The groups are shells around one centre, one inside the other: the same stretched ball of 6 dimensions in 10 sizes.
In the rows, zero is written as 128.
Some rows, each with its group after it:
[143 105 146  86 147 157  84  98 102 185 109 139 138] | K_569
[142 105 133 104 125 173  97 114  68 189  93 157 128] | K_48
[147 114 132 113 132 164  98 108  73 187 111 163 124] | K_169
[171 108 121 150 119 131  97  98  57 138 160 164 110] | K_169
[139 113 135 112 131 137  97 110  65 167 129 136 148] | K_192
[171 113 130 140 140 110  89  88  83 134 180 151 120] | K_122
[144 102 134 111 109 157  92 106  56 154 121 135 138] | K_404
[152 129 136 111 111 179  67 120  90 136 138 162  93] | K_111
[153 140 127 131 105 172  85 116  65 145 148 171 100] | K_605
[156 131 135 121 110 161  74 106  80 130 159 154 105] | K_605
[181 108 121 153 107 147  98  75  53 141 164 170 102] | K_642
[148 139 137 116 122 155  78 105  85 146 158 152 117] | K_48
[141  92 158  63 151 165  77  82 118 195  96 122 148] | K_404
[150 127 138 110 107 171  69 112  85 131 145 149 105] | K_111
[139 160 124 133  97 172  73 155  64 118 157 173  91] | K_642
[167 124 135 125 124 146  65 107 100 116 171 159  91] | K_731
[141 109 134 108 140 148 103 105  70 192 111 148 145] | K_111
[131 125 133 103 125 172  89 135  73 177 103 157 126] | K_605
[135 132 144  92 135 165  78 116  97 170 125 145 129] | K_605
[175  98 133 129 129 135  84  81  84 138 158 152 111] | K_111
[170 123 133 135 116 141  81  81  78 128 180 152 109] | K_731
[158  93 148  92 155 144  85  74 110 185 122 138 137] | K_48
[150 131 137 114 128 153  77 110  91 146 151 154 113] | K_569
[159 115 133 125 139 135 100  83  75 174 147 153 133] | K_122
[142 132 132 117  93 182  87 111  54 151 133 152 119] | K_122
[154 118 129 127 126 136  82 121  78 132 152 153 113] | K_569
[147 104 134 109 147 144  96 111  83 184 112 153 133] | K_569
[138 115 131 117 132 132  99 120  62 163 130 139 147] | K_642
[150 105 146  89 155 153  77 101 117 178 116 147 123] | K_169
[147 106 130 123 132 131 106 101  56 171 131 142 148] | K_48
[171 102 128 136 124 140  96  82  68 153 150 159 115] | K_169
[151  88 149  82 143 148  70  96 113 156 117 126 131] | K_404
[148 102 150  78 151 165  68 105 125 174 107 144 118] | K_122
[127 147 129 114 112 181  93 140  59 174 115 166 121] | K_192
[159 119 136 117 153 136  80 108 107 158 147 162 110] | K_111
[148 114 128 127 140 127 101 114  67 165 137 151 137] | K_605
[145 122 139  99 143 162  70 131 112 157 122 161 104] | K_169
[142 131 130 127 129 124  85 131  72 130 161 143 130] | K_404
[161 121 117 154 118 133 105 111  45 146 157 168 117] | K_605
[142 130 139 106 137 152  82 113  92 164 137 150 126] | K_569
[171  75 141 110 156 120  96  62  95 176 134 135 142] | K_731
[161  85 140 107 163 123 102  73  93 193 124 140 149] | K_192
[148 108 139 110 162 111  93 101  95 170 142 136 148] | K_192
[164  93 145  98 165 130  76  89 124 164 134 144 121] | K_192
[136 131 143  90 175 148  76 134 128 188 116 162 120] | K_404
[164 108 128 135 114 137  86 101  65 128 158 149 115] | K_169
[139 138 133 119 113 148  82 124  68 134 155 143 127] | K_731
[148 135 119 141 114 156  94 137  55 148 140 177 104] | K_111
[169 123 114 167 113 123 108  98  38 136 177 169 115] | K_48
[155 117 137 112 143 143  73 118 106 144 143 157 107] | K_569
[131 122 143  81 120 207  86 111  84 204  80 157 125] | K_642
[141 114 144  93 113 176  83  93  77 169 118 135 134] | K_48
[160 110 116 154 101 141 117  93  20 158 146 159 132] | K_642
[141 113 127 120 131 153 109 117  55 190 108 160 137] | K_192
[153 131 132 116 126 174  77 122  92 158 130 176  94] | K_122
[169 124 126 142 151 113  79 119 100 127 177 170  97] | K_404
[132 109 149  81 152 143  86 105 100 185 112 124 156] | K_642
[140 135 124 128  95 175  91 132  45 147 130 162 113] | K_122
[156 130 117 150  88 161  87 130  41 116 156 169  96] | K_731
[143 127 141  98 136 154  58 138 115 128 140 149 103] | K_731

New rows. What belongs after each?
[141 160 128 128 125 158  75 147  85 138 158 176  96] | K_642
[157 146 114 162 124 126  93 138  59 126 177 182  98] | K_404
[150 137 132 126 121 142  76 120  82 126 168 153 111] | K_111
[133 112 144  87 134 165  90 104  84 189 104 135 147] | K_122
[141 115 152  77 143 167  68 102 118 171 118 136 128] | K_122
[130 129 130 112 150 145 103 135  73 195 110 160 141] | K_404
[173 119 127 146 116 126  76 101  77 104 188 155 100] | K_192
[167 106 125 138 128 133  92 104  71 143 150 162 111] | K_569
[158 102 127 130 136 132 101 103  67 164 133 156 127] | K_569
[164 128 117 160 113 132 105 102  42 141 171 170 115] | K_122
[164  92 132 120 140 131  87 101  88 150 136 150 119] | K_111
[158 108 129 129 114 154 107  80  49 174 134 152 134] | K_122
[149  98 138 103 167 125  88 115 105 176 118 147 134] | K_122
[170 115 119 162  99 125 111  74  25 136 181 149 133] | K_404
[127 139 136 105 121 154  77 144  78 142 135 142 128] | K_404
[168 100 139 110 123 159  73  87  97 142 141 149 105] | K_192
[161 113 136 115 144 143  70 115 110 140 146 161  99] | K_122
[167 111 138 122 141 130  83  81  95 148 164 148 120] | K_122
[131 141 136 102 104 191  79 133  71 159 117 156 114] | K_111
[172 103 134 127 151 123  84  90 101 149 157 157 112] | K_122
[146 131 138 107 143 155  76 123 104 160 136 162 110] | K_569
[146 134 135 115  99 178  79 109  68 142 143 152 112] | K_111
[160 125 117 152 110 141  94 122  50 130 159 171 104] | K_605
[171 115 122 154 117 121  98  88  53 130 180 155 119] | K_605
[148 140 124 130 119 167  76 149  80 137 138 182  85] | K_192
[144 140 127 135 108 145  95 112  49 142 162 150 129] | K_731
[138 132 138  98 146 172  82 129 102 187 109 169 113] | K_122
[153 112 140 104 115 172  81  92  82 159 128 147 119] | K_169
[144 131 125 134 109 147  95 123  49 144 148 155 125] | K_111
[152 120 140 105 136 154  67 119 109 141 140 153 105] | K_169
[137 100 142  86 139 168  90 111  88 193  88 142 139] | K_122
[151  90 139 100 136 149  88 100  85 169 111 139 134] | K_122
[174 107 130 137 112 140  87  79  68 130 168 151 111] | K_111
[149 122 134 117 117 152  75 122  81 130 146 149 111] | K_169
[153 100 127 124 115 154  99 108  55 161 119 153 125] | K_48
[144 139 133 120 131 147  82 123  84 150 151 158 117] | K_169
[146 113 134 106 131 172  93 110  80 187 105 162 120] | K_169
[163 111 137 120 121 138  74  94  87 123 164 140 115] | K_122
[132 155 140  98 110 188  55 150 101 128 138 159  92] | K_404
[143 124 140 101 148 147  71 129 110 153 133 153 114] | K_569
[153 116 139 107 140 163  93  87  89 192 122 160 125] | K_731
[156 108 127 127 107 160  92 107  56 147 131 155 116] | K_605
[151 139 139 107 145 160  67 120 118 153 146 169  96] | K_404
[164 114 122 152 109 114  96  98  45 115 182 143 128] | K_642
[156 122 123 146 136 110 102 111  60 145 167 155 131] | K_48
[160 141 109 171  89 148 104 121  22 126 172 179 102] | K_642
[157 137 130 129 101 172  73 115  75 125 158 167  91] | K_122
[159 100 138 116 154 122 100  78  86 180 140 143 144] | K_122
[141 125 133 116 137 131  78 140  88 135 146 146 122] | K_731
[143 139 141  97 114 196  62 127 102 149 125 165  92] | K_192
[135 110 143  82 142 171  71 135 109 170  95 149 117] | K_48
